There are 3 ways to turn a row about zero (a turn may also mirror it). The second row of each pair is the first, turned, with some noise. The first 27 pairs use one turn. New pairs use 3 turns, one after the other, and a turn may come again.
Some pairs, each with its turns in order after it:
0, 24, 25, -7, -34, 18, 24, 32
-17, -33, -5, 22, 17, -28, 30, 17 | K_527

23, 12, 36, -17, 13, -16, -24, -28
37, 25, -22, 32, 16, -10, -15, -12 | K_527

15, -3, 23, 14, -29, -3, 3, 26
-8, -1, 6, -7, 18, -12, -34, -27 | K_187

-13, 3, -24, -31, -37, -15, -36, 21
-3, 10, 1, 14, 41, 30, 18, 42 | K_806

-27, -26, 25, 6, 21, -3, -3, 11
-8, 1, -25, -26, 27, 6, -23, 8 | K_527

9, 23, 22, -30, -33, 24, -27, -30
3, 3, 15, 50, 23, -24, -4, -37 | K_527

-21, -11, -26, 10, 15, -36, 17, 6
-1, 19, 9, -41, -10, 16, 11, 23 | K_527

-15, -6, -9, 7, -33, 9, -15, 37
-49, -8, 6, 12, 5, 13, 10, 12 | K_527

-29, 37, -24, -25, 21, 16, 34, 1
28, -33, 40, -28, 18, 4, 27, -4 | K_527

7, 30, 15, 18, -27, 20, 34, -29
2, -7, -20, 57, -2, -13, -16, -21 | K_187

-10, -18, -37, -32, 26, 36, 9, -27
-5, 6, -16, 12, -34, -6, 18, 62 | K_187

34, 7, 13, -23, -8, -37, -29, -26
43, -12, -5, 18, -6, 11, -22, 41 | K_806

30, 22, 10, -35, -19, 36, 30, 20
-23, 11, 31, 42, 6, -16, -36, 21 | K_187

31, -34, -24, -20, 24, 10, 10, 18
23, -12, 25, 4, 19, -38, 32, -8 | K_806

10, 36, 33, 19, -33, -29, -8, -32
10, 8, -42, -9, -25, 19, -46, 26 | K_806

20, -31, 16, 36, 16, -35, -21, -34
37, -23, 23, -26, -4, 7, -53, -3 | K_806

-31, 34, -14, -21, 4, -1, 22, 13
8, -2, 12, 27, -9, 47, -12, 14 | K_187

-25, 0, 34, -18, 21, -28, 3, -30
-7, -1, 20, 36, -25, 7, -40, 5 | K_806

-11, -3, 6, 31, 35, 34, -35, 8
-42, -4, -29, -16, 24, 14, 35, 5 | K_187

-12, 30, 16, 10, -16, 28, 13, -8
-19, 5, -17, 40, 1, 12, -10, -14 | K_187

27, -32, 31, 11, 32, -6, -6, 26
44, 11, 21, 6, 13, -13, -10, -41 | K_806

29, -15, -18, 19, -26, -17, 12, 9
12, 0, -15, -31, 29, -27, -10, 13 | K_806

11, 10, 22, -5, 22, 33, 12, 30
9, 19, -9, 17, -12, -11, 29, -36 | K_806

23, 17, -31, -8, 33, 28, 27, -20
40, -33, 16, -15, -29, 4, 5, -27 | K_527

-12, -13, 31, 28, -36, -15, 11, 35
-11, -19, -3, -21, 11, 6, -46, -43 | K_187

-7, -33, -9, -7, -26, 21, -27, 4
-46, 5, -2, 4, 5, 8, -9, -28 | K_527

-18, 30, -29, -12, -11, -15, 23, -3
35, 2, 0, 26, -7, 30, -11, 13 | K_187

New pairs. What belongs after each?
-27, 36, 28, -25, 32, 10, 27, -4
-4, 37, -11, 28, 24, 40, -35, -4 | K_806 K_527 K_806

-33, 13, 27, -15, -15, -36, -32, -34
23, -40, -16, -44, -6, -33, -27, 2 | K_527 K_187 K_527

-28, 21, 20, -36, 2, 10, -7, -36
-10, -36, 23, -10, -5, 45, 17, 6 | K_806 K_187 K_806

27, 9, 25, 1, 5, 3, 8, -8
8, 18, 26, -6, 19, 16, 0, 3 | K_187 K_527 K_187

-16, -9, 27, -17, 30, -3, 31, -34
3, 25, 39, 1, 4, 46, 15, -4 | K_187 K_806 K_187

-34, 3, 36, -24, -21, -33, -31, 11
-24, 43, -42, -15, 26, 0, 27, 16 | K_187 K_806 K_806

-34, 31, 0, -35, -8, 36, -9, -22
-30, 4, 31, 11, -7, 39, -40, -16 | K_806 K_187 K_527

30, -35, -27, -24, -25, -8, -29, -31
-33, -13, 19, 24, 21, -34, 31, -34 | K_187 K_187 K_187

26, 13, 23, 6, 5, 4, -16, -11
14, -14, 17, 1, 0, -2, 21, 24 | K_527 K_187 K_187

34, 32, -9, -17, -2, -5, 24, -6
35, -14, 16, -6, 14, 5, -35, 3 | K_527 K_187 K_806

-16, 12, -7, -37, -36, -36, -6, 12
9, 18, 0, 28, 32, -19, -41, 21 | K_187 K_806 K_187

25, 27, 12, 30, -34, -31, 5, -37
37, -34, 27, 0, -53, 5, -7, -9 | K_527 K_187 K_806

4, -33, -15, 28, -26, 18, 20, 37
-18, -33, -29, 13, -10, -45, 0, 12 | K_806 K_187 K_527

36, -4, -26, 24, -23, 11, 23, -23
11, -11, -26, -15, -12, 24, -12, 47 | K_806 K_806 K_527

-17, 19, -20, 20, -33, -18, -10, -35
5, 10, -10, 12, 8, -36, -29, -41 | K_187 K_527 K_187

-5, -27, 2, 36, -35, 31, 5, -32
-57, 17, -13, -12, 27, 21, 12, 9 | K_527 K_806 K_187

20, -7, -23, 34, -15, -23, -11, 34
-10, -25, -32, -14, 9, -14, 34, 27 | K_806 K_187 K_527

-18, -15, 8, -12, 25, -9, -30, -23
-8, -3, -19, 7, 0, -35, -33, 9 | K_527 K_806 K_187

-28, 9, -3, -35, 35, -7, -21, 1
-33, 16, -6, 4, 21, -18, -28, -33 | K_527 K_187 K_806

-12, -31, 15, 25, 36, -18, -16, 13
10, -43, 13, 8, 26, 22, 15, 19 | K_527 K_187 K_527

7, -9, 23, -19, 34, -9, 31, -13
-8, 1, 24, 25, 7, 18, 8, 42 | K_806 K_527 K_527

-37, 24, 34, -31, -16, -33, -11, 22
-45, -45, -14, -24, -20, -13, -20, 19 | K_527 K_187 K_187

27, -6, 22, 13, -18, 36, -3, 10
3, -28, 1, -5, -16, -23, 15, -36 | K_187 K_187 K_527

27, -20, 7, 23, -29, 5, 16, -20
-1, 6, -47, 6, -13, 15, 21, 7 | K_187 K_527 K_806

34, -32, 30, 11, 1, 23, 0, 6
13, -19, -37, -25, 2, -25, -22, -7 | K_806 K_527 K_806

32, -6, -6, -18, 13, 18, -1, -37
38, -17, -12, 4, 1, 28, -22, 6 | K_806 K_527 K_187

21, 5, -15, 21, 0, -27, 26, -5
25, 31, -15, 12, 14, -5, -15, 15 | K_187 K_527 K_187

12, -9, -17, -5, -6, 0, 17, -20
-5, -1, 21, -3, -2, -10, 26, 0 | K_187 K_187 K_187

36, -9, -30, -12, 9, -35, 18, 4
-28, -16, -19, 16, 45, -13, 2, 8 | K_527 K_806 K_806

18, -27, 33, -13, -26, 13, -7, -6
-27, 25, 27, 23, 8, 5, -7, -24 | K_527 K_527 K_187

-26, 16, -20, -27, -28, -13, -14, 0
11, -14, -20, 28, -35, 7, 22, 0 | K_806 K_806 K_187

-10, 14, -2, 6, 12, 13, 37, 17
-10, 16, 31, 3, 20, 24, 2, -8 | K_806 K_806 K_806

